There are 4 ways to turn a row about zero (a turn may also mirror it). The second row of each pair is the first, turned, with some noise. The first 36 pairs use one turn. New pairs use 2 turns, one after the other, and a turn may come again.
In the rows, zero is written as 128.
Some pairs, each with its turns in order after it:
[188  96 137 147  74 137 164 146]
[ 81  74  62 134 128 146 140 137] | z936

[116 143 160 132 140 141 112  81]
[106 114 109 138 119 169 131  94] | z258

[ 93 141 150 125 143 148 166 146]
[143 109 102  78 142 137 122 121] | z258

[ 86 156 125  93 155 153 132 122]
[144 137 179 139 114 129  98  97] | z936

[169 118 113 167 155 163 131 198]
[ 65 117 144 135 187 172 156 134] | z936

[104 135  89 146 107 102 136 114]
[127 118 118 143 116 107 149 175] | z190

[123 138 119 149  44 110 160 177]
[143  85  75 139 138 185  88 167] | z936

[171 106 126 118 123 147 127 131]
[141 156 155 136 122 149 115 152] | z258

[127 172 173 126  70 130  89 157]
[ 88 111 105 178 175 154 121 169] | z451

[ 73 133 116 140 164 110 125 125]
[183  97 139 143 109 115 130 128] | z451

[116 114 133 145  71 190 103 107]
[121 142  89 142 107 174 163 179] | z258

[133 128 135 122 106 182  93 128]
[112 112 134  91 157 167 151 116] | z190

[159 156 121 111 145  80 168 123]
[128 116 109  88 165  96  90 111] | z936

[ 81 106 131 155 182 122  96 141]
[116 192 173 119 129 139 143 155] | z936

[ 93 118 123  75  51 110  95 129]
[185 118 100 195 102 113 102 160] | z936

[ 73 166 117 108 135 173 166 154]
[168 117 187 116 152 144 118 178] | z451

[151 152  95 118  84 100 146  89]
[150 144 129 153  65 100 146 109] | z258

[114 136 151 121 115 141 183 122]
[150 117 112  81  98 140 123 123] | z258

[144 101 147 120 120 115  60 128]
[105 115 162 110 166 148  84 147] | z190

[148 102 189  82 177 135 156 125]
[149 156 152 151 105 162  84  65] | z190

[108 112 108 167 110  63  99 196]
[144  99  77 167  74 169  72 138] | z451

[104 149 134 110  98 167  96 189]
[136  93 154  50 137 119 150 106] | z190

[102 129 109 121 127 145 153 168]
[148 122 153 110 120 152 103 159] | z451

[108 144 117 133 174  94 103 125]
[147 172 153 103 152 109 125 136] | z936

[158 147 143 186 203 175 182 153]
[132 132  97  98 155 143  13 129] | z258

[148 104 164 151 177 164 112 107]
[129 155 151 156 178 164 125  92] | z190

[126 162 101  78 108 160 126  92]
[ 97 142 118  97  85 169 160 143] | z190

[152 148 150  52 123 120 105 166]
[113 140 151  62  91 135  84 102] | z190

[ 82 140 175  82  94 147 153 159]
[116  90 165 133 155 184 153 174] | z451

[173 120 116 120 164  94  73 140]
[119 133 185 180 163 118 114 117] | z258

[129  93  63 104 129 198 109 112]
[158 154 110  89 149 197 166 166] | z190

[151 151 203  86 121 129 120 118]
[ 94 111 116 132 191 153 179 117] | z451

[104 117 149 129 120 145 142 135]
[129 118 137 123 124 138 149 159] | z451

[159 130 153 141  90 110 191 102]
[114 193 134 141 123 166 173 120] | z451

[119 105 127  96  93 115 152 155]
[150 129 151  92 120 110 160 149] | z258

[119 149  87 132 112 103 123 161]
[156 137 113 135 171 153 106 137] | z936

New pairs, each followed by its turns in order:
[155 162 207 159 131 148 155 153]
[172 196  98 103 114 103 164 105] | z451 z190

[144  98  50 111 141 136 163 168]
[161 111 142 172 133 181 192 124] | z451 z258

[ 59 162 161 113 183 119 150 101]
[117 182  86  71 123 150 173 104] | z451 z451

[ 67  71 121 130 132 138 146 147]
[ 65 131 127 117 112 179 132 158] | z451 z451

[ 98  73  92 145  84 121 153 137]
[ 82 129 132 169 134 153 123 190] | z451 z451

[ 96 126 148 112 100 108 144 193]
[117 111 121 133 124 164  55 148] | z190 z190

[142  92 176 114 169 145 134 141]
[103 134 117 165 125 105  82  89] | z451 z936

[191  87 127  88 168 100 103 159]
[149 110 134 209 172 155 145 102] | z190 z258

[117 128  81  80  88 153 168  88]
[ 82 133  63 112  71 114 143 125] | z258 z190

[100 163 150 137 144 113 191 132]
[146 120  60  89 109 137 130 135] | z190 z936

[120 127 157 112  97 127 138  91]
[105 142 106 115 120 143 149 163] | z190 z258

[111 109 127 118 152 165 141 114]
[147 138 111 126 108 157  94 131] | z190 z258

[ 80 145 105 163  86 123 137 118]
[132 153 133 113 113  58 150 141] | z258 z258

[101 141 108 123 150 141  79 137]
[110 165 144  95 140 141 125 101] | z258 z936

[146 168 164 143 101 159 160 136]
[ 71 139 115 105 119 118  89 134] | z258 z451

[ 72  96 151 141 156 146 107 141]
[181 157 166 128 103 141 156 129] | z258 z190

[ 92 132 120 129 111 175 149 131]
[ 98 139 129 137 132  97 146 171] | z936 z451

[ 65 111  76 157 171 157 121 124]
[ 64 134 126 128 119 131 189  80] | z936 z190

[116 104 143 166 161  94  56 134]
[172  77  64 117 149 134 157 124] | z190 z451

[139 110  95 137 144 129 138 126]
[ 92 118 126 113 112 136 116 140] | z451 z190

[108 170  67  92 183 142  92 115]
[ 94 199 121 191 133 111 158 147] | z258 z190

[127 180 124 130 105 138 164  90]
[128 123  99 159 109  83 161 102] | z936 z936

[108 177 179 230  53 228 181 144]
[216 167  73 250  88 181 140 184] | z190 z190

[108 119  60 126  96 139  83 173]
[118  85 181  94 178 128 104 161] | z451 z190

[154 120 135 137 127  65 116 163]
[122 102  79 142 107 154 166 124] | z258 z451

[106 148 141 135 135 151 125 143]
[132 127 134  99 114 113 109 115] | z258 z451

[ 77 140 155 148 184  92  68  65]
[ 83 162  34  71 135 112 134 131] | z451 z936

[116 169 101 166 200 115 165 169]
[115  81 114 139 190  82 179  98] | z451 z936

[119  98 141 100  93 196 120  90]
[139 135  86  88 108 138 190  91] | z258 z190

[ 79 120 115 138 140 140 138 112]
[124  99 109 130 130 120  88 107] | z451 z190

[136 165 192 132 128 148 114 121]
[153  92 120 130 118 155  77 103] | z936 z190

[144  97 100 124  94 118 122  99]
[118  96  97 130 107 119 162 122] | z451 z258

[ 98  79 121 136 132 159 116 147]
[143 111 147 110 111 187 124 134] | z936 z936

[128  90 117 159 137 131 123 126]
[148 129  86 114 128 113 130 120] | z936 z258

[170  99 150 128 115  90 109 103]
[145 133 144 135  95 171  94  96] | z936 z451

[138 101 134 109 144  84 139 123]
[125 160 109 125  90 148 146 119] | z451 z258

[137  95  84 132 138 107  87 100]
[115 117 177 140 172 152 129 151] | z190 z936

[101 141  90 149 137 144 100 115]
[176 141 138 144 107 111 106 121] | z258 z451

[124 105 136  92 145 173 157 122]
[122 119 131 178 104 110 162 146] | z936 z451

[167 127  58 113 108 102 151 158]
[ 77 124 119 132 121  67  81 113] | z258 z190

[ 98  94 111 175 154 148  97 134]
[135  86 160 108 118 170 100 104] | z936 z936

[157 106 133 125 127 171 126 179]
[134 109  96  88 170 135 100 142] | z258 z451

[111 182  95 166  93 111 143 150]
[146 129 146 142  75 184 113  95] | z190 z451

[132 116 125 144 117 130 177 140]
[120 162 137 149 103 103 117 135] | z190 z258

[ 95 124 147 120 137  99 140 107]
[109 101 125 132 108 141 126 167] | z190 z258

[132 138 107 111 142 124  74 132]
[174 150 103 122 125 117 149 130] | z258 z451

[156 136 138 145 123  93  75 117]
[143 129 195 126 137 107 133 133] | z190 z190

[138 115 115 101 146 114  38 155]
[126  81 141 109 130  93  47 121] | z936 z258

[154 153 149 154  96 190 142  71]
[138 126 164  69 160 141  63 143] | z451 z936

[137 144 132 144 100 138  95 165]
[150 136 149 102 161 109 140 152] | z451 z190

[ 56 103 118  94 187 100  92 121]
[119 183 160  85  85  98  82  85] | z258 z936

[ 98  95 101 154 103 168 123 157]
[168 127 125 110 175  79 121 134] | z258 z258

